Every row belongs to one group in each of 4 separate groupings. Each group adds its own fixed numbers to the row, and there is some noise. The rows also spread widely along 13 directions, which tell nothing about the answers.
Some rows, each with its group in each grouping after it:
[  1  -2  -2   7 -23 -10   1  -4  -3   0  44  14  12  17   6  -9 -17  11
  21  -3 -16 -14  -9  -2 -10  22  -3  15  -9   4 -12  14  15 -39   8 -13
  16  -1 -11   0 -12] | rodet k_285 N (2)
[-12  17 -29   8  -5  -3 -12 -15 -14  -6  10 -26  -1  13   5   3  16   0
  30   4 -30   3 -23  11  18   7  27   5  14  14 -13   0  -2 -20  17 -24
   4  11   3  23 -14] | kebu k_394 U (1)
[ 45  -1   0  -7  27 -33  14 -23   2 -26 -17  -9   6  49  -1  20  55   4
  23  16 -15  -3  31  12  -9  25  20   6 -25   2 -22 -36  21 -23   2  27
   5   5   0  17 -39] | bobir k_285 W (3)
[  9  16  31 -10  27  19  19   4 -20  48 -45  -2   7 -38  -5   3  35  24
 -33 -12  10   7  13   2   2   2 -26   5 -17   3   3  -6  12  -4  10  14
   2 -12  26  -9  -5] | tigav k_636 W (2)
[ -1  15 -28  20   8  29 -11  20 -17   4  16 -18 -27  -9  -1  11   0 -12
 -21   5  30   0  19  -9  -8   6   1  33  16  39   5  18   7   3 -13   6
 -32   7 -15   1 -27] | livun k_636 G (0)
[ 27 -21  -8   2  12   2  20  14 -14  -5  29  16  11  13  -1 -13  12   9
  17  -1   2   8  -4  -9  19  27  -3  13  -9  16   4  22   1   6  -4 -14
 -30  -2  25 -10  14] | rodet k_394 U (0)
[ -2  12 -15   2  21 -16  -2  13  -6  12 -30 -27  11  -9   1  29  56 -13
  -8  11  11  27 -19 -10 -27   7  25  17  10  20   2 -19  -2   6  -2   0
 -25  13  18  37 -29] | tigav k_394 J (4)
[ 21 -31 -43 -35  -8 -43 -18   3  53 -26 -38 -15 -13  17   3   6  -4   6
  17  -3 -33  31 -60  -4 -11 -17  35 -54  14 -21   0   4 -45  35  20 -12
   1   5  -1  15  33] | dar k_394 N (3)
[ 14  12 -17  26 -19 -12 -20  -1  -2 -18  -1 -15  14  15  14   2  -2   6
   2  18 -23  11 -14 -14  -7 -14  22 -13  13 -10  -3  -9 -24  -1  24 -10
  15  11   0  -3   1] | bobir k_394 G (4)
[  5  -3  16 -13  -7 -20  17  -1  11  18 -38   9  -3  -9   9  16  11   0
 -27   4   3 -15  16 -31 -39   1  11  -6 -35   5  -5   9  23 -12 -25  17
 -13 -10   4  18  -4] | kebu k_285 J (1)
[ 18 -13 -18  -6  10   0  -1 -12  10  -1 -12  -4   7   6   9   1  12  -2
  -4   5 -16   5  -2 -10 -11  -6  20   0   1  -1   0   8   0   4  -7  -1
  -5 -13   9  13  -7] | livun k_636 N (1)
[ 38  16  19   6 -29 -20   0   5 -12 -11  10  -5 -44   3   9 -23 -33  32
  16  -8  -2 -10  15  25   9   3 -12  -6 -21 -19   4  -9 -53 -10  33   5
  26  45 -16 -17  33] | dar k_394 W (3)
[  6 -13  34 -10  20  27  31 -25 -18  37  13  34  14 -26   0 -13   9  24
  21 -15  16 -15   8  16  30  21 -19  25 -13  11  -3  40  37 -30 -11   0
 -19  -5  26 -20 -16] | bobir k_636 W (0)
[ -2  33 -23   5  -8   2 -11 -31 -27  -9  -8 -24  -3  21  -1   5  35   8
 -10   2 -48 -10  20 -12   5   6  -4  -8 -32  27 -21 -17   9  -2   7  -5
  30  -3  -1  -3 -11] | rodet k_394 J (0)
[  9  10  -4  10 -10 -10  -2 -17   7   2  -4 -10   6  28  15  25  30 -19
 -14  15 -27 -20  30 -28 -26   6  38 -12 -14  15 -24  -7  19  15 -26  10
   7 -19   6  16 -16] | bobir k_285 J (2)
[ 19  10  -8  19  -3  21 -12   3 -20   0 -23 -11  26  15  17  16  34  -3
 -30  22 -41   8  15 -44  13 -11  15 -37   5   8  -6  22   6  52  -5  -7
  -8 -13  32 -26  18] | dar k_394 W (0)
[ 11 -12  17 -22  14  -4  16  27  -1  26  -6  34  -8 -15  -6   7   2  10
 -19 -12  28  -3   7 -10 -17   7 -15   0  -8  10  12  11  15  -6  -3  10
  -5 -19  10  -2  -3] | dar k_285 N (4)
[ 47  -7 -15 -27  14 -15  14  35  -7   0   4  -5 -43  12 -10   8  19   4
  25   2  21  29  -9  14  26  24   1   0  -1   6  -2   8 -44  20   8  -3
 -40  21   8  -1  26] | dar k_285 N (2)
[ 22  12 -13  -1   9  18  -3  -1   1   1 -12 -25 -32  14  -1  39  20 -21
 -32  10  14 -12  58 -19 -12  14  29   6  -7  35 -18   8  18  27 -39  14
 -40   0   1  13 -13] | kebu k_394 N (2)
[  6  12  27  36 -23  -2  19  -7  -8  18  28   2   8   2  41   8  10 -20
 -18   8  10 -31  47 -25 -34  21  33  14  -4  20  -4  26   8  22 -39   0
 -29   9   9  15  11] | tigav k_285 U (3)
[ 38  -9  28 -12  -8 -28  19 -32  20  -8 -30   2 -19   7  24  -2   6   7
 -20  -1 -16 -31  59 -20 -45   0  24  -8 -60  -2  -4  -4   6  20 -39  28
  -6   6  12  19   0] | dar k_394 W (0)
[ 24  -1  -1   5 -17 -14   1 -14  10  -9  11   1 -18  25  12  -9  -6   9
   6   7 -14 -11  18  -2   8  -1  19 -20 -15  -4 -10   6  -9  -3   4   5
  11  -5  -6  -2  12] | bobir k_636 U (1)
[ 11  40  26  18 -20  -3   9  -3 -43  24 -14  -5  17   9  20  15  41  17
 -19  19 -19   1  30 -19  26   7 -19 -24 -22   6 -15  16   9  -1  19 -10
  -6   9  13 -33  14] | tigav k_394 U (0)
[ 29  -3  16  10  26  20   1  14 -18   2   2   5   6   2  -8 -11  -3  21
   1  -8  10   4  12   8  -4   6   0  10   4  -8  12 -15   7 -26  11   6
  20  -9  18  -5 -15] | rodet k_394 W (1)
[  3   2  32  -7   5  17   7 -21  -4  23  -7   2   8 -17  17   4  -5  12
  16 -19  -1 -11  -1  19  -6  -2  17   0  16 -13   1  14   7 -17  -2 -12
  12  14  14   7  -7] | dar k_394 N (3)
[-10  16  18  -9  -2  11  -4 -12 -21  20  -2   5  -6  10   1  16  18   6
  -4  -2 -23 -22  18   3  11   5   0 -22  -9   3 -17   3  27 -13   1  -3
  31 -12  10  -9 -12] | dar k_394 J (2)
[ 32  -4 -23  14 -36  -7 -17 -13   4 -42  27 -19 -32  40  17  -7 -27   3
  20  21 -36  -7   9   3  19  -3  31 -24   1 -14 -15  14 -43  28   5 -16
   2  29  -4 -13  33] | dar k_394 G (2)
[  1 -12 -15  -9 -15 -26   8   3   9   2 -10   5   2  -7   5  -3   2  11
  -1   2 -11   4 -23 -20  -6   4   9  -6 -14   7  -1  13  -9   5   8  -9
 -17   4  10   8  17] | kebu k_394 U (4)
[ 48 -14  17  -6   2  12 -19  10  12 -31  16   3 -51  42  -8   9 -43  16
  14   4  22  -8  45  30   5  -6  18 -29  14 -29   5   0  -1 -22   8  15
  23   9 -16 -16  -3] | dar k_394 N (1)
[ 29   0   1  34  -5   7  -7  29  -5 -17  17  -8   4  18   4  -9 -19  12
 -11   7   1   3  24  -7 -16  -2   4  -6  11  -3  18  -9  -9   1  22   5
  17   1  -7 -15   7] | tigav k_285 U (0)
[ 13   6   4  35 -11  20   9  24 -34   8  -4   9  53   4  13   4  14   5
 -28  16 -18   1  -3 -44  13   8  -9  -4   6   9   2  26  14   9  14 -18
 -13  -4  18 -29  24] | kebu k_394 U (3)
[ 44 -14  15   1  40  35  17  13 -29 -14  13  15 -18  14 -16  -9  -3  17
  -3  -5  27 -15  52  16   7  17 -19  34 -19  15  18  -8  22 -17  -5  16
  -2   3   9 -14 -22] | dar k_394 G (0)
[ 38  -1  10  17  24  24   8  27 -41 -10  22  19  -4   9 -15 -22  -2  22
 -14  -4   1  -8  35   2   6  12 -27  23 -12   9  21 -26  -5  -2  25  15
  32  -8  13 -22   0] | dar k_285 W (4)
[  9   6  37  15 -10 -31  19  11 -20  11   3  30  43  24  27  12  36   0
 -11  18 -19 -18  22 -37 -33  11   9 -16 -21  -6  -4  -7  32 -16   1   2
  20 -22  19   4 -12] | dar k_285 U (4)
[ 17 -21  -8 -20  22  22  14 -20 -10  11 -11  11  13  -8  -8  -4  19  10
  13   1 -11   8 -22   2  45   5   5   5  -2   4  -8  36   2   4  -8 -11
 -27  -4  33 -12   8] | bobir k_394 J (1)
[ 42 -42  14 -11  29   3  29   1  -4  -2   6  33  39  12  -3  11  21   8
  19  17  24  11  -1  -7  15  25   5  26  -2  -2  -1  32  34 -21 -13  -1
 -51   4  29  -9 -21] | bobir k_394 N (4)

New rows. What belongs after each?
[ -8   5 -13  -9   9 -13   9 -21  11  17 -36 -24  18 -27  19  -2  31  -6
   0 -18 -27   4 -24 -18 -50  -5  30  26 -12  17   3  -7  -3   8 -22  -6
 -10   6  12  55 -26] | dar k_285 N (0)
[  2  42  24 -27 -19  -6  13  18 -31  63 -19  14 -38 -33   0  11  15  28
 -27 -21  26  10   9 -11  32   7 -47 -35 -34  18  -7  34 -16   2  12  -7
 -20   0   9 -39  44] | rodet k_394 N (0)
[  2 -13  31  -6  13  16  10  -2   1  25   9  21   4  -7   3  18  -2   6
  23  -1  25  -1   2  15   5   2  23  -9  33 -13   0  20  17 -19 -10   0
  -3  -4  26  -5 -13] | bobir k_285 J (4)
[  8  38 -11 -26  10 -12  -9  -3 -14   9 -23 -29 -70   8  -4  25  32   6
   3  -6   9   6  24  24  16   0   6 -24 -13  19 -11 -17 -17   6   6   5
  -1  14  -3   6  -7] | dar k_394 G (0)
[-11   5  12 -26  16 -21   7  -1   0  31 -12   4  -9  -7   3  26  33  -2
  26  -7  13   7  -9  14  -4   8  16 -13   6   5  -4   4  13 -19  -9  -3
  -9   0  19  15 -21] | livun k_394 J (0)
[ 59  31  23  29   5  29  -1  -4 -42  -8  -1 -22  -8  32  10  23  26   8
   2  26   4   8  58  10  47  10  14 -16  15 -11 -16   1 -17  15   9   7
  -8  29  17 -43  16] | bobir k_394 W (3)
[ -1  10  -3  25   7  10  -9  -1 -19   0  12  -6  24   5   0  -7   4   9
  19  -7 -25  -3  -7   4  -1   3   6   5  11   9   6 -13  11 -16  19 -14
  29  -2  17   1 -11] | kebu k_394 W (0)
[ 19   4   7   0   1 -13   0  16   9  18 -18   3  -2 -17  -4 -19 -11  22
 -21 -17  -6  -3  -4  -9 -21  -4  -6  -2 -24  -2  11 -19 -18   1  19  15
  25 -12   3   2   7] | bobir k_394 W (2)
[ 10  21 -12   5  -2  11  -9  18 -13  13 -12 -17 -24  16   3  36  27  -6
 -28  21   5  10  25 -14  16   3   7 -32  11  15 -16  15   1  28   0   0
 -20  -9   8 -23  11] | tigav k_285 G (2)
[-20  41  -2   0  -2  -4   2   5 -32  28  14 -10 -29  -7  -9   9  21   6
  -3 -15   6 -21  16   9   6  29 -16  25 -24  42 -16 -10  22 -38  13   0
   7   2 -14  16 -31] | kebu k_394 U (2)
[-25  28  -8   2 -13 -15  -8   6  -1  29 -22 -18  17 -18  15  23  30 -15
 -30   1  -5 -10 -14 -40 -50   8   9  31 -19  32 -14   8  31 -19 -16   2
 -18   6 -18  41 -50] | dar k_394 N (2)
[ 10  23  16  -6  -8 -17   8  13 -28  28   7   6 -17  14  15  34  34  -5
   9  24  21   5  14  -5  25  21  -1 -12  -2   3 -20  26   5 -12  -5  -8
 -37  14  10 -18  -4] | livun k_394 G (2)
[ 15  30 -15  16 -19 -39  10 -16 -23   0 -12 -29  18  -4  18 -13  43   4
  18   6 -35  12 -22 -16  -6   9   7  30 -41  19 -12 -16 -36  -3  11 -10
 -10  42   0  26   0] | bobir k_394 J (0)
[  2 -16  18 -12   2 -33  13 -26  37  23  -5  13  16   2  25  11  18 -10
  26  -8   2  -8 -12  -3 -39   3  47   0  -4  -4  -7  10  23 -25 -31  -1
  -8 -12  12  46 -28] | bobir k_636 N (1)
[ -1   7 -39  24 -26  11 -27 -20   6 -25  21 -42  -7  10  22   7 -15 -12
  21  15 -25   4 -14   3   6  -5  51  -3  50  -3 -12  26 -29  19   1 -21
 -17  33  -6   8   1] | livun k_394 U (3)
[  3   0 -21   4  -1 -48   9  17  -8   1  -4 -13  36   7  14  10  53 -12
  35  12 -10  34 -59 -22 -20  23  21  17  -2  14  -5   0 -14 -10   1 -24
 -33  23  18  35 -11] | rodet k_394 J (0)
[ -1 -15  27   9 -30   6 -13 -28  25   3  15   9   1  12  28 -13 -38   7
  20 -11 -51 -24   3   9 -12 -29  46 -66  22 -44   2   1 -22  22   0 -18
  75 -20  26  -5  42] | dar k_636 J (2)
[ 31 -25   7   4   0  -4   0   9  10 -15  -2  17  35  31   7   2   0   4
 -11  13 -28  -8   5 -27 -20   0  12 -15  -9 -13   0   5  20   2   0  -3
  13 -19   9  -4  -3] | dar k_394 N (2)
[  7  13  11   8   6  33   9  -5 -16  26  -5  -4  -8 -24   2  -3   1   7
  -8 -13   8  -4  16  -1   5  -4   6   5   2  14   4  14  -6  12 -13   3
  -5   0  17  -9   8] | bobir k_285 J (0)
[  5 -14 -32 -10  -7 -33   1 -16  22  -5 -31 -11  28  10  11  14  42  -9
   7  16 -34  17 -39 -35  -7   1  31 -17 -14  12 -15  20   0  23 -12  -9
 -34   2  15  18   1] | bobir k_394 J (0)
[  1  36   3   9 -25 -13   5 -22 -19  19 -19 -12   5  -2  16   9  35   8
 -33  16 -36 -17  26 -28  -3  11 -12   1 -45  18 -27   9  10   6   1   7
  -6   3  -2  -8  -3] | tigav k_285 W (2)
[ 17  36  -5  31  -6  22 -12   4 -33  -6 -15 -25  20  10  -2   7  17  16
 -13  17 -19   7  13 -14   7  -7 -11   8  -2   4  -6  -9   4 -21  28   6
  20  14 -12 -25 -20] | bobir k_285 J (0)
[ 27   1 -15  23 -11 -34 -13  40  -5 -22  42  23  -1  50  -9  -5   0   6
  10  13  -1  -4   5 -14   1  21 -13  -9 -14  19   3 -11  10 -17  29   9
  19 -12 -19 -18  -7] | bobir k_394 W (0)
[ 16  35  10  21  -8   6   1  -7 -46   7   8 -10  -2  10   7  -2  26  19
  -7   8 -17   0  32   8  33   6 -13  -5 -10   4  -4 -15 -16   0  34  -8
  22  14  14 -22  13] | tigav k_394 U (4)
[  8 -18  36  12   1  -1   3  26   0  14  30  39  22   9  11   7 -18  -1
   1  -3  22 -16  12 -11 -32   5  14  -6  17  -6  18   8  28 -19  -8  -4
  17 -17  15   4 -13] | dar k_394 N (4)
[ 28 -11  15  -8  32  -9  12   2   7   2  -6  -5 -19   3   5   4   6   7
  25  -9  25   9  17  29 -20   0  25   0  13 -16  16 -25 -11 -13  -4   8
   6   3  18  16 -13] | livun k_636 G (0)
[ 36 -41   9  -8  13 -52  17  23  24 -19  14  23   0  35   4   4  -7   1
  47   8  24   7 -15  11 -28  18  31   4  -4 -18  11 -12   2 -38  -3  -3
 -14   7   9  29  -8] | kebu k_394 G (1)
[  9   2 -12  -6 -15 -10  -3   9 -22  -3   7  16   2   9  -5 -11   4  23
   9   6 -24   0 -29  -3  38  15 -33 -11 -13   4  -9  23  -4 -11  38 -11
   8  11  -5 -34  15] | dar k_394 W (3)
[ 26  10  13  16  -9  28  -5   8  -9  -6  21   6 -36  11  -6   0 -44  15
 -16 -13  14 -28  56  11  -4   5  -9  -9   1   5   7   0   2 -10  10  12
  30   0 -20 -26  17] | kebu k_285 N (3)
[ 14 -16  28 -19  -2 -11  14 -32  26  11 -15   3  -9  -2  14  10  -2  13
  11   0  -9 -14  21  14 -15   4  25 -18 -12 -21 -14  16  14  -5 -17  13
  -7   2  18   4  -7] | tigav k_285 W (2)
[-38  22  29 -25  -8  -4  23 -42  -6  69  19  20 -38 -30  19   2  14   4
  10 -34  -3 -36  15  28  13  14   5 -17 -19  22 -17  23   6   5 -23 -19
   7 -21  32   8  17] | tigav k_285 G (2)
[ -3 -15 -15  32 -12  22 -22 -39  40 -17   0 -27  11  -1  29   1 -23 -17
 -22  -1 -36 -25  18 -17 -49 -19  69 -13  29   2   2  12   2  52 -34  -1
   9  -7  14  25   2] | tigav k_394 W (3)
[-11  40 -16  18 -61 -25 -32 -53  21 -25 -34 -53 -30   7  26   4 -25   5
 -18   1 -59 -30  22 -10 -45 -25  38 -27 -25  -7 -22 -25 -27   1   7   6
  50  34 -37  24   6] | kebu k_394 J (3)
[-17  -8 -12 -14 -52 -31  -2 -33  35   7   5  11 -28  -5  18  -6 -25   5
  -4  -1 -35 -31  -7 -20 -10   4  10 -29 -36   8 -25  39   2   8 -12  -1
  -1  -5 -10   1  25] | kebu k_636 W (2)
[ 15 -14 -28  -7  22  -6 -13  23  19 -19 -34 -11  -5 -13 -16 -24 -19  21
 -21 -25  -9   7 -29   0 -46 -17  -2  13  -5   0  30 -43 -20  -6  32  11
  40  -5 -15  23  -9] | dar k_394 G (3)
[ -2  12  -8  -2  10 -18  26 -67 -12  -1 -13 -30  10  -8  17 -16  39   2
  24 -13 -44 -25   8  10 -20  17  33  57 -48  23 -17 -26   8 -28 -18  -7
  -4  22  16  66 -37] | kebu k_394 U (1)
[-17  22 -15  -1  12  11  -2 -13  -8  26 -47 -28  31 -32  14  15  45 -10
 -31 -12 -20   2 -21 -29 -34  -4  17  26   1  29  -4   2  14   9 -14  -7
 -15   6   7  39 -33] | dar k_394 N (3)
[-15 -20   9   4 -33 -15 -11  20  17  18  31  49  26  17  16   2 -28   0
   0  -2 -14 -16 -26 -33 -14  -4  -1 -49   9   2   7  48  31  -1   2 -24
  18 -35   5 -21  15] | dar k_394 N (0)
[ -4   7  27  22 -35  -2   8 -44  25   9  -4 -19  -1  -8  51   9 -11 -18
  -1  -1 -15 -31  34 -15 -42  -9  71 -19  11  -8 -11  18  -4  25 -44  -7
  -6  11  15  32  19] | kebu k_636 U (3)
[  8  13  -3  -9  18 -22  18 -18  -2   6 -13 -27 -25 -35  -8 -38   0  28
  11 -41   6  -7  -7  41 -32  14  -9  62 -34  12  17 -49 -33 -35  28  11
  21  38 -16  48 -22] | tigav k_394 U (3)
[ 34  29 -32  12   7  15   5   6 -42 -14 -14 -30 -18  22  -4  26  51   0
 -26  34   6  15  33 -11  36  25 -20  23 -16  34 -20  15  -3  14   8   6
 -53  32 -11 -28  -2] | tigav k_285 G (3)
[ 47  16 -14   3  31  -3   3  34 -11  -3 -32 -30 -22  18  -9  24  48  -9
 -15   9  18  30  26 -11 -10   2  20  -8  -2  19   7 -34 -28  34  -2  22
 -15   0  11   7   4] | bobir k_285 J (0)
[  6   6  64   5   4  17  31 -25 -32  41   2  28  12 -33  16  -9  -2  17
 -20 -11  14 -37  56  -1 -18   6 -12  28 -29  -6   9   3  21 -27 -22  12
  13   3  29  -4 -11] | livun k_394 J (4)
[ -4 -10 -17  14 -26 -14  -9 -13   8 -12  13   0  38  24  26  12  12  -8
   3  21 -40   5 -17 -36 -10  -1  40 -30  17  -4 -17  25   7  19  -6 -23
  -7 -13  25   4   8] | rodet k_394 U (4)
[ 17  19  -5   5 -21  -8 -18   6   4 -11   7  -4 -43  17  -3   5 -19  15
 -21   2   5 -10  34  -2   1  -6   5 -25  -9   5  -5  -8 -13  -1  21  17
  20  -1 -21 -15   6] | bobir k_394 U (4)
[ 41  14  45  -8  15 -10  24  33 -35  23 -13  21  -1  13   4  23  33  15
  -5   8  37   6  36  -7   9  21 -25  -2 -24   3   2   7  21 -24   3   7
 -21  10  10 -21  -8] | dar k_394 N (0)
[-13  30  21  -8 -11   7  16 -24 -10  39  -9 -15 -27 -31  11  -1   0  14
   3 -25 -11 -19  18  13   1   3  11  -3 -12   5 -14   1 -10  -6  -3  -6
  12   3  14  11  10] | kebu k_285 U (2)
[ 22  -4  13   1  13  -4   5 -15  -5  -6  18  12  -2  23  -4  -4   5   8
  24  -9  -3 -19  16  24   3  15  10   1  -6  -1  -2 -19   7 -23   8   5
  33   1   3   1  -8] | bobir k_394 J (3)
[ -9 -18 -51 -11  -7   1 -19  22  20 -15  11  -3 -16  24  -8  17   3 -13
 -18  12 -19  -4 -16 -31  -1   7  15 -18  11  30 -15  32  19  28  -5   1
 -19 -27 -13   2  -8] | dar k_285 U (2)
[ 23 -49 -41   9  -4 -22 -12  12  45 -49  12  -3   6  24   6 -15 -19  -9
  10  12 -19   2 -25 -27 -46   1  36   8   3   7  11  10  -1  21 -13  10
 -16   0  -8  27 -12] | dar k_636 W (0)
[ 16  35  31  25 -18  -6   9  55 -47  27  24  29  -7   9   4   4   0  18
 -23   2  32  -2  28 -22   0  17 -44 -10 -19  14   8   5   7 -28  22   0
  13 -11  -5 -43  15] | rodet k_285 G (0)
[ 32  -5   3  24  31  28   4  -3 -16  -8  -4 -14  48   6  11  -3  15   5
   9   1 -20  15  10  -1 -18  -5  22  20  25 -12  17 -15   2  -3   3  -8
  13  -2  27   5 -21] | livun k_285 N (0)
[ 31 -16  15  18   2  -6  14  -8  -1 -15  14  17  25  18   9 -17  -6  16
   2   4 -19 -13  22  -9 -17   2  15   2 -11 -14   7 -16   4 -11   9   8
  28 -14  13  -3  -2] | bobir k_285 U (4)
[ 32 -30  16  53 -11  21  -3   2 -18 -30  45  20  58  41  29 -17  -9  -6
  24  23 -45  -6   3 -18  -2  -8  40 -19  36 -31  16  -2 -16  26   4 -26
  44 -10  43 -16  32] | dar k_636 J (4)
